The same things were measured in two ways. Each way mixes the same 10 hidden numbers, adds some noise and spreads widely along 6 directions of its own, which tell nothing about the thing.
(in the rows, 128 means zero)
Some things both ways: the first way, then the second way.
[151 142 116  88 190 176 120 143 121  97  99 148 107 120  99 126 177 108
  97 139 148 118  98 132 117 142 183]
[147  69 128  79 104 157 130 109 176  98 120  91 129 129 142  57 120]

[166  98  93 126 169 148 136 100 124 129 144 126 140 168 120 184 154 132
 110 126 151 134 112  58 120 120 176]
[105 167 235 139 103 190  69 145 142 166 176 222 174  56  87 168  79]

[137 120 165 134 144 149 158 161 189 114 143 153 160 129 129 134 143 124
 128 141 118 120 128 138 124 134 140]
[138 202 123 152 127 216 143 119 149 165  76  48 135 133 178  40 112]

[124 110 130 113 163 159 127 123 138 147  90 150 100 100 119 145 143 117
 109 152 162 117 110 133 127 128 192]
[142 100 146 172 154  87  52 145 134 143 105 145 136 106 131 183 153]

[110 151 150 147 131 128 161 149 171  97 158 115 180 149 142 152 167 168
 128 128  89  96 114 138 132 132 106]
[137 101 112 144  98 198 137  71 165  83 148  86 108 147 155  18 102]

[150 135 126 114 155 184 148  91 127 153  75 150  82  84 116 106 149 105
 140 145 148 101 124 141 120 122 168]
[118 108 169 106 158 126 159 110 125 131 151 129 107  93  91 111 158]

[125 114 109 129 166 135 148 127 128 153 103 115 137 113 132 163 117 126
  94 133 136 114 125 106 120 103 136]
[ 99 158 162 129 178  58  91 158  81 157  76 163 105 129 134 168 176]

[133 140 143 108 159 130 139 125 162 110 113 139 137 134 153 114 176 151
 126 137 151 107  94 133 157 140 155]
[134 128 152 215 201  95  72 112 124 150 133 124 135 113 131 144 146]

[176 152 139 113 176 165 142 108 171 139  78 162  99 104 157 144 150 113
  99 166 196 124  87 107 166 124 205]
[116 166 169 211 225 153 104 178 177 165  91 121 133 140 158  72 145]

[124 141 102 100 157 138 112 131  82 115 120 154 100 123 138 141 173 138
 125 118 152 103 105 140 105 158 188]
[146  58 150 136  91 172  64  92 191  73 232 183 152 118 117 117  76]

[105 135 119  78 125 112 106 108  68 168  92 143 107  83 117 101 162 133
 144  83 132 129 140 139  92 151 165]
[ 99 171  63  71 180 197 154 112 108 160 164 111 138 206 138  63  82]

[143 120 156 145 119 129 158 144 178 129 127 132 144 137  85 152 127 115
 120 147 126 174 146 123 103 130 159]
[ 70 132 146 145 139 161 137 164 138 163  87 103 128 127 112  74 166]

[143 161 141 118 135  99 139 134 104 118 132 163 115 133 149 191 137 106
  94 156 140 160 151 141 116 127 155]
[ 82 107 171 120  89 143 126 166 137 141  87 150 101 155 131  78 197]

[125 106 138 131 161 138 134 123 151 129 106 134 124 126  97 148 175 140
 138 134 135 133 120 118 115 136 146]
[123 108  79  46  79 186 140  55 137 133 190 121 144 120  97  96  80]

[132  80 106 116 158 179 142 135 124 158 118 149 150 116  73 177 111 101
 121 135  86 120 128 118  74 108 158]
[138 166 172  94 131 190 105 183 149 135 123 120 193 139 146  68  93]

[139 110 147 134 157 167 161 134 189 154 133 133 144 133 114 162 130 115
 129 145 127 147 109 109 134 104 148]
[ 94 190  96 143 204  81 155 153 104 185  54 103 101 152 121 119 202]

[183 180 136  93 160 102 143 112 125 103 149 183 120 177 182 178 177 112
  97 172 170 163 101 109 160 131 169]
[ 53 119 125 128 168  68 114 140 110 127 182 174 131 171  91 101 187]

[129 132  99  99 146 138 122 113  84 132 126 104 125 121 118 131 143 125
 103  96 133 124 139 110 110 120 161]
[113 208 122 110 159 141 101 155 136 142 131 140 170 137 143  85  82]

[127 125 121 119 138 122 135 110 119 122  87  92 141 110  91 119 139 136
 114 111 109 124 152 133 109 116 127]
[151 121 186 113 113 171  96 137 123 152  69 101 141  86 154 124  78]

[153 141 103 105 175 143 134  94 126 120 111 105 131 140 131 155 161 133
  69 138 167 125 103  75 157 109 175]
[112 143 143 140 161 114  85 167 137 140  79 130 132 136 149 100 133]

[103 132  93  95 148 149 133  94  86 145  77 100 125 101  80 104 158 138
 128 112  91  89 119 146 101 117 124]
[132  67 168  68 121 185 161 122 109 134  90  85  99 124 119  77 145]

[122 125 144 102 151 178 115 129 131 132 121 148 149 102 108 191 147 122
  98 130  99 117 119 126 125 115 181]
[104 132 109 151 192  18 118 146 125 119  98 147 102 167 133 132 153]

[103 115 111 143 174 144 138 146 115 164  94 134 101  90 100 173 149 125
  93 138 153 114 126  97  80 134 147]
[151  91  69   4  74 135  65 111 113 126 112 150  87 136 190 169  80]

[128 128 112 105 153 107 141 143 113 147  91 128 134 108 116 101 137 129
 136  98 124 128 129 133  86 139 120]
[164  94 166  95 140 183  93 113 106 129 140 111 153 133 142 110  76]

[129 137 138 146 134 114 158 140 137 109 148 125 152 141 152 154 139 140
 124 126 110 110 148 136 118 124 109]
[115 199 106 137 169  57  66 116 117 114 173 148 160 138 159 129  94]

[111  98 128 146 151 104 146 131 128 150  94 120 116 103 126 134 130 134
 130 126 142 119 156 130 101 126 115]
[112 124 142 115  96 190 135 121 122 137 120  95 133 153 134  54 170]

Other things, the second way, with their names:
K550: [124 122 149 160 167 113 171 103 142 114  84  86  89 178 149  78 152]
K209: [ 90 182 145  49 107 173 144 132 100 159 118 144 113 138 147 101 104]
K74: [117 138 168 142 124 163  81 152 167 128 166 156 178  86 116  84  68]
K63: [ 94 145 160 112 114 206 132 131 159 154 138 146 153  86  74  70 119]
K123: [119 180 119 134 172 153 163  90  80 190  63  66  84 136 146 128 148]
K88: [114 190 162 177 127 174 122 101  97 186 126 144 134 106 102 151 124]
K223: [ 85  71 136 114 101 162  93 128 121  97 179 159 137 124  93  59 133]
K554: [107 140 105 110 159  87 117  62  85 132 182 154 127 129  86 136 113]
K884: [ 68 162 107  88 151 119 150 135  71 176  82  71  95 154 156 112 187]
K999: [119 166 105  38 127 113 101 118  85 156 174 187 147 105  95 187 111]
K977: [130 158 197 211 174 202 100 168 150 131 153 154 172 141 123  69  92]
K965: [ 92 177 168 185 169 173 142 115 112 165  90 112  64 153 177 115 126]
K718: [ 78 134 105 122 173 113 129  98 116 128 165 158 106 184 110  86 123]
K149: [148 110 171 141 137  94  76 110 135 117 165 197 169  88  62 153 103]
K808: [106 152  93  62 128 141 119 106 124 120 159 132 131 137 145  97  62]
K748: [104  86 131  52 102  94 163  70  91 135  97 122  70  97  84 137 159]
K154: [ 94 127 123  76 147  83 123 126  96 116 212 175 147 157  98 116 142]
K971: [159  97 131 144 147 191 120 138 133 108 148 126 113 187 157  75 132]
K257: [139 200 115 104 124 139 121  95 119 119 155 111 161 118 145 113  53]
K723: [139  31 160 111  89 113  90 149 115 101 115 162 108 128 102 139 207]
K480: [ 88 138  92 123 162  42  71 135 118 111 177 166 169 120  83 123 136]
K959: [144  70 126 145 132 165 113 126 126 104 115 119  99 199 162  76 150]
K855: [117 111 178 144 159  93 103  96  84  97 225 190 173 134  53 123 111]
K468: [139 133  76  83 127 135 107  89  82 167  95 106 124 113 111 183 111]
K229: [151  88 183 143 136  90 134 105 151  85 136 173 123 132  84 106 132]
K921: [119 176  44  81 169 160 133 117 163 133 164  84 175 169 146  34  89]
K495: [149 140 183  79  73 194 108  76 111 151 150 168 126  85 121 180  80]
K894: [103 147 210 168 187 162 131 188 115 148 125 158 149 157  96  64 176]
K362: [156 122 136 123 135 143 110  99  98 170 103 115 108 116 144 153 129]
K831: [137 117 148 142 141 126  81  98 106 128 140 137 137 127 130 128 112]
K116: [107 123 154 151  79 138 162  64 103 155 130 153  81  95  67 165 177]
K186: [123 107 138  55  42 124  91  92  55 121 102 132  94 123 157 175 108]
K904: [ 77 189  94  75 133 164 148 145 150 199  61  97 106 121 158  89 121]
K828: [102 121  84  98 172  95 113 134 102 145  98 112 103 189 164 113 133]
K327: [ 78 114 143  86 125 150 126 147  90 129 152 185 104 142  94 112 146]
K112: [150 103 167 118  97 179 144  92 178  76 152 100 164 106  97  25 102]
K833: [130 142 167 194 175 123  56 120 129 115 188 150 179 122 119  98 130]
K758: [118 117  67  28 144 140 157 117  45 155  59  62  52 197 191 131 163]
K918: [ 83 124 146  69  73 235 104 130 131 140 159 160 131 111 124  87  73]
K412: [128 170 108  20 153 187  98 133 122 170 160 158 162 133 134 136  60]
K135: [133 119 169 223 184 142  76 167 133 130 148 166 151 187 137 122 146]
K852: [103 112 142 157 160  52 131 115  92 122 105 168  79 158  89 140 208]
K500: [137 152 170  93 134 143  73 112  95 145 184 184 189  98  87 138  65]
K204: [137  68 181 168 130 111 126 103 132 116  93 126 107  96  85 127 145]
K391: [106 140 142 144 117 137  97  99 101 161  73 145  62 120 147 171 148]
K60: [ 93 115 146 223 191 106 115 180 179 114 125 108 144 177 144  31 178]
K198: [161  95 186 162 168 123  91 145 138 120 104 162  90 150 157 152 151]
K882: [114 149  59 148 192  77 117  83  90 127 167  96 133 174 136 100 133]
K488: [ 68 177 114 123 140  81  67 151  92 188 109 169 136 102 125 201 113]
K141: [149  78 166 141 164 146  52 130 118 120 149 175 126 130 136 158  89]
K111: [ 90 110 103 152 191 103 123 188  96 108 128  99 154 191 109  45 200]
K990: [164  54 179 166 106  93 107 132 131  96  95 142 124 142 100 121 192]
K175: [141  96  79  89 109 154 137  77  81 126 117  88  84 154 147 109 131]
K290: [123  39 136  46  54 215 101 117 160  71 140 121 110 134 152  34 102]
K636: [ 56 140 117 117 184  67 109 114 141 130 197 183 146 130  73 107 129]
K923: [124  43 170  99 103 231 137 101 131 106 158 127 118 133  98  67 112]
K728: [118 153 128 119 149 220 108 151 128 175  70 114 115 154 158  85 119]
K870: [105 194 148  88  69 189 135  97 154 153 157 140 183  83  87  81  69]
K755: [110 102 127 141 170  54  95 103 160  81 204 196 144 147  89  93 102]
K786: [153  88 156 109 113 146 162  90 151  92 151 115 136 131  88  69 148]
K192: [ 47 197 100 143 189 113 144 180 118 177  84  90 127 138 126  83 185]
K796: [183 113 221 182 149 113 112 131  89 143 106 135 132 111 119 176 161]
K528: [145 170 217 172 151 168  98 155 137 154 112 145 171 107 127 108 107]
K340: [136 150 146 141 192 151  94 103 112 159 165 158 144 138 116 149 100]
K742: [137 190 121 113 152 143 120 101 117 162 116 128 134 133 146 146  68]
K79: [ 72 205 108  93 100 206 126 133 126 174 152 133 156 114 114  86 109]
K843: [ 65 240 105 127 215 113 140 169 118 174 140 143 152 154 126  81 122]
K30: [154 154 192 141  95 174 127  70 157 126 108 105 133  58 123 107  69]
K368: [161 122 143 100 180  80  27 129 135 111 213 193 211 111 119 156  46]
K36: [131 100 133 151 180  99 155 103 138  99 101  85 100 168 128  65 167]
K232: [104 221 104  79 183 249 163 161 186 173 134 110 167 154 142   6  46]
K144: [130 159 106 145 204  72 143 123 123 117 151 150 115 171 126 112 130]
K931: [124 159 124 161 131 203  87 188 167 167  94  87 185 136 157  67 139]
K174: [160  88  73  72 127  88 112  77 139  98  94 110  82 166 162 111 113]
K120: [ 64 182 103  91 146 119 133 151 123 121 179 127 180 164 116  58 115]
K596: [138  77 150 103  90  97  68 141  95 105  95 131 110 103 145 152 159]
K237: [128  79 139 144  97 135  84 105 147  87 153 144 157 115  97  91  94]
K433: [ 96 169  76 147 183  93 101 141 160 125 129 127 137 177 155  91 122]
K557: [ 77 121  72 122 136  79 106 145 145  95 137  77 142 158 154  53 166]
K475: [ 91 103 202 180 121 153 126 124 160 101 148 142 152 128  74  42 167]
K759: [163  69 133 136 143 147 140  95  99 122  67  56  90 165 153  86 138]
K568: [ 75 224 129 144 200 137 106 151 102 179 170 132 162 126 125 119 127]
K199: [104 140 158 177 202 119 149 135  99 165 112 143  84 154 112 141 190]
K399: [145 134 157 186 175 159 112 127 148 161 105 123 159 125  98 129 115]
K706: [129 154 120 103 153 140 113 115 105 168 121 113 141 104 113 141 126]
K510: [102 195  61  79 107 180 107 102 147 178 128 123 162 100 124 111  62]
K976: [150 166  83  92 146  62 100 101  85 172  84 121 115 134 157 211 116]
K477: [162 128 177 200 100 174  75 137 155 108 102 136 111 130 175 107 130]
K117: [113  99 132  94 151 202 156 147 142 142 158 116 168 121  54  45 158]
K364: [120  44 128 119  95 220  63 133 153  91 161 102 148 137 155  53  98]
K446: [191  92 153 104 123 147 100  82 129  93 172 148 167 110  96 111  62]
K133: [139  95 104 138 114 169 112 109 127 112 147 146 104 186 137  78 151]
K756: [136 110 127  55  68 138 101 110  70 155  99 127 106 122 146 175 144]
K218: [123  72 161 133 124 133 125 131 141  92 159 111 134 132 111  68 179]
K418: [111 122 129 123 128 117 148 102 139  98 146 110 125 164 115  73 167]
K798: [116  69  72  57 100 126 132 113 112 100 104 111  79 193 141  80 186]
K734: [ 91 140  93  97 138 147  97 157 119 181  48 145  86 143 137 135 155]
K944: [ 94  95 170 144 140 113 126 121  59 150 118 134  99 118  75 170 216]
K648: [187  69 190 138 137 130  86 121 100 132 109 163 114 114 117 195 139]
K113: [106 149 149  66 127 145  97  98 109 140 216 219 156 122  85 166  49]
K844: [ 90 100 190 170 145 115  81 183 114 140 102 146 132  97 119 112 166]
K288: [129 166 119  62  85 220 100 146 147 158 136 152 161 115 143  95  62]
K654: [117  63  85  93 143 184 126 125 134 100 150 114 115 217 139  47 146]
K55: [ 79 185 189 173 168 126 103 190  87 182  50 162  62 117 155 165 177]
K555: [128 122 129 157 126 160  51 129 154 102 194 150 171 149 158  91 102]
K339: [152 118 122  95 153 113  65 110  95 140 107 127 110 121 171 174  94]
K594: [132  99  95 115 156  92 134  89 131 112  84  85  85 169 163  94 113]
K414: [ 96 100 138 103 131 180 141 123 144 112 169 148 153 143  59  28 134]
K78: [127  74 230 138 109 129  86 141  91 114 169 170 170  72  50 130 171]
K534: [101 147 160 163 157 160 173 148  85 166  83 128  81 183 115 108 224]
K545: [139  99 134  81  98 219  95 151 132 109 128  75 175 160 161  24 111]
K540: [143  71 126  58  85 160 132  60 141  65 165 111 110 129 136  81  62]

Some of these things the first way, each followed by its name:
[ 94  57 104 156 166 176 147 107 135 201 103 117 124  98  71 187 133 133
 136 132 109 109 129  84  83 102 131] => K999
[ 84 110 138 140 122 144 151 162 130 192 138 153 144  85 106 158 131 130
 154 101  88 116 141 128  59 137 123] => K971
[164  58 125 115 172 195 132 116 159 140 141 143 159 122 104 138 136 111
 121 111 133 104 134  68 113 122 186] => K257
[121  99 132 135 128 140 142 114 129 149 135 136 119 125 102 152 144 123
 121 141 140 133 152 111 101 132 169] => K79
[139 113  99  85 155 140 114 127  79 151 125 161 130 120 121 162 140 116
 125 101 126 130 121 110  86 136 184] => K113
[154 113 120 104 202 146 144 148 169 121 133 166 153 149 169 146 160 132
  95 152 171  98  72  85 150 134 169] => K833
[132 134  92 101 168 122 133  98 103 172  97 133 102 119 148 136 161 136
 115 126 180 124  94  86 129 129 165] => K654
[127 132 125 120 164 106 128 132 120 123 131  90 134 145 129 155 153 137
 122  94 131 164 135 107 127 111 112] => K990
[123 149 120 133 123 117 171 109 114 142 124 125 119 128 144 144 119 119
 105 160 127 111 148 143 123 107 126] => K596
[130 152 103 119 152 121 158 114 105 145 144 121 111 156 139 162 148 119
 113 145 142 146 113 112 124 110 131] => K723
[124 157 130 131 111 116 134 101 111  99 129  85 135 142  88 141 174 151
 111 115 110 144 154 124 115 129 137] => K74
[160 115 116 130 177 168 153 107 162 107 106 100 148 144 120 141 141 134
 126 131 120 108 108 114 148  98 135] => K112
[152 141 126 105 126 158 149  72 135 112 144 131 132 164 118 145 167 125
 109 169 129 125 111 120 159 109 179] => K192
[123 107 108 123 163 167 137 109 144 138 109  98 132 130  85 149 154 137
 102 135 137 122 103  96 126 115 171] => K63
[114  91 112 111 148 159 145 105 122 130 129 153 155 137 103 153 155 137
 126 159  83  70 113 138 109 120 145] => K884
[139 102 122 135 163 168 141 131 167 120 147 126 164 156 112 190 148 142
 112 140 119 119  96  96 130 117 170] => K433
[114 131 107 100 169 141 130 127 120 132 154 108 163 151 147 173 157 150
 106 107 115 114  91  96 144 107 140] => K852
[139 136 110  89 170 154 145  96 120 164 116 159 125 129 166 165 145 122
 135 147 126 107  80 123 149 101 150] => K648
[137 122 124 116 177 179 134 143 153 125 135 123 171 136 124 203 138 132
 118 118  83 121  93 114 132  96 138] => K229
[121  85  78 115 192 167 125 117 112 106 146  87 151 167  68 134 200 156
 119  97 115  98 101  66  98 132 131] => K218
[133 178 118  92 179 132 129 154 117  93 123 124 131 140 156 139 170 135
 105 117 133 118  87 142 142 131 138] => K174
[135  98 124 142 129  95 158 142 117 139 147 135 152 134 135 143 102 117
 117 116 123 129 182 113  80 126 119] => K186
[103  70  87 122 157 148 121 101 105 137 134  85 143 137  69 113 182 163
 133  81 125  99 132  72  88 141 145] => K568
[124 159 151 127  99 118 162 129 140 131 130 142 145 126 109 156 130 118
  96 162 109 142 146 147 111 122 150] => K844
[ 94 123 115 116 136 133 136 105 115 152 109 127 142 108 115 159 152 148
  74 151 133  92 118 105 121 124 168] => K223
[148 160 140 110 158 134 158 118 154 138 118 135 146 132 155 151 145 127
 133 132 114 136 104 129 151 103 116] => K446
[139 143 110 123 179 127 144 102 127 137  84 116 123 129 129 173 162 139
 111 143 134 127 101 107 138 107 124] => K368
[122 100 107 106 177 158 131 134 139 180  90 144 123  91 121 140 131 122
  90 131 173 113  93  85 114 129 195] => K728
[128 162 144  83 132 119 140 113 113 133 146 167 128 129 162 111 178 126
 131 130 134 119 119 139 136 141 148] => K175
[145 125 109 118 159 157 140  91 115 142  68 133 112  85 144 120 128 129
 118 133 142  69 131 134 128 117 162] => K540
[122  36 135 193 175 125 154 100 165 211  54 116  92  66 101 169 111 123
 122 141 180 130 181  60  92 106 119] => K756
[159 161 166 119 119 109 154 119 150 105 179 162 132 173 187 152 156 125
 161 140 128 157 133 156 159 127 141] => K116
[154 145 149 130 151 118 133 115 146 133  54 115  99  75 142 101 134 126
 115 113 178 135 154 131 138 129 156] => K594
[108 149 142 139 113 126 161 159 131 132 175 148 154 131 172 165 118 136
 126 126 103 102 138 151 111 129 133] => K477
[102 119 113 138 148 161 166  91 162 160 113  84 145 151  63 163 172 153
 146 148  85 135  86 110 129  93 107] => K117
[161 123 131 125 155 138 136 146 146 107 123 118 147 131 126 113 137 127
 152  79 122 135 142 125 107 134 136] => K550
[ 85 107 113 126 144 161 145 146 145 119 153 101 185 154  78 184 145 151
  99 142  65 104  98 127 110 109 134] => K480
[121 115  82 113 169 151 138 110  94 167  97 124 111 121  91 153 155 127
 131 121 124 122 103 106  88 121 144] => K412
[122 128 159 132 126 148 146 123 169 122 125 147 138 133 114 179 144 131
 117 176 114 132 116 152 140 117 169] => K510
[138 139 147  77 160 132 114 156 113 108 141 168 123 131 129 136 168 105
 128 112 127 155 126 149 112 144 162] => K976
[147  79 147 142 167 153 129 132 167 116 113 129 142 127  91 182 138 120
 112 137 127 145 146 106 116 117 160] => K870
[125  90  98 122 172 131 146 109 122 163  83 125 124 109 103 135 134 124
  99 143 149 107 127  95 104 117 144] => K545
[177 164 122  99 150 166 138 122 135 125 131 135 122 141  95 130 172 106
 118 113 146 172 106  90 116 134 183] => K232
[106 138 149 140 145  94 139 144 136 164 129 139 122 107 161 161 153 141
 121 111 161 147 138 100 116 137 131] => K133
[156 125 106 121 183 149 126  65 134 123  72 108 106 128 132 165 171 146
  93 155 178 111  96  86 170 108 182] => K636
[111  90 120 104 134 151 113  99 115 125 138 134 158 141  86 191 159 142
  90 146 106 117 123 105 118 123 195] => K488
[155 170 166 126 142  94 159 128 158 124 118 155 112 134 163 126 167 123
 145 141 157 163 134 138 142 135 118] => K362
[123 148 130 144 127 117 154 115 126 136 148 113 135 153 103 188 163 138
 122 137 108 162 138 105 108 114 119] => K288
[154  89 122 116 181 157 132 151 139 134 118 150 119 114 125 124 128 104
 125 111 160 125 134 108 100 137 171] => K418
[139 170 151 122 150 128 134 146 144 127  92 143 124  97 151 169 135 125
  95 137 145 137 122 139 136 125 162] => K755
[101 120 101 134 155 144 143 110 136 161 116  89 134 133 107 180 144 150
  89 141 146 126  94  84 132 105 160] => K734
[129 137 125 108 146 117 133 132 112 147 101 159 100  90 190 117 115 121
 104 131 186  95 130 145 132 138 189] => K391
[128 214 121  71 129  95 123 102  70  98 122 111 112 145 175 134 162 137
 118 119 118 142 111 183 165 110 135] => K149
[127 135 112 123 119 133 159 104 108 178 142 139 135 128 126 173 129 122
 112 138 124 133 132  94 104 113 155] => K327
[133 121 104  87 164 155 124  90 141 108 149  93 174 191 114 158 187 167
 146 108  93 130  60 106 169 103 149] => K399
[ 98  75  86 125 163 139 122  99 111 161  71 102 118  92  82 113 159 156
  82 123 177  80 122  73  95 146 189] => K364
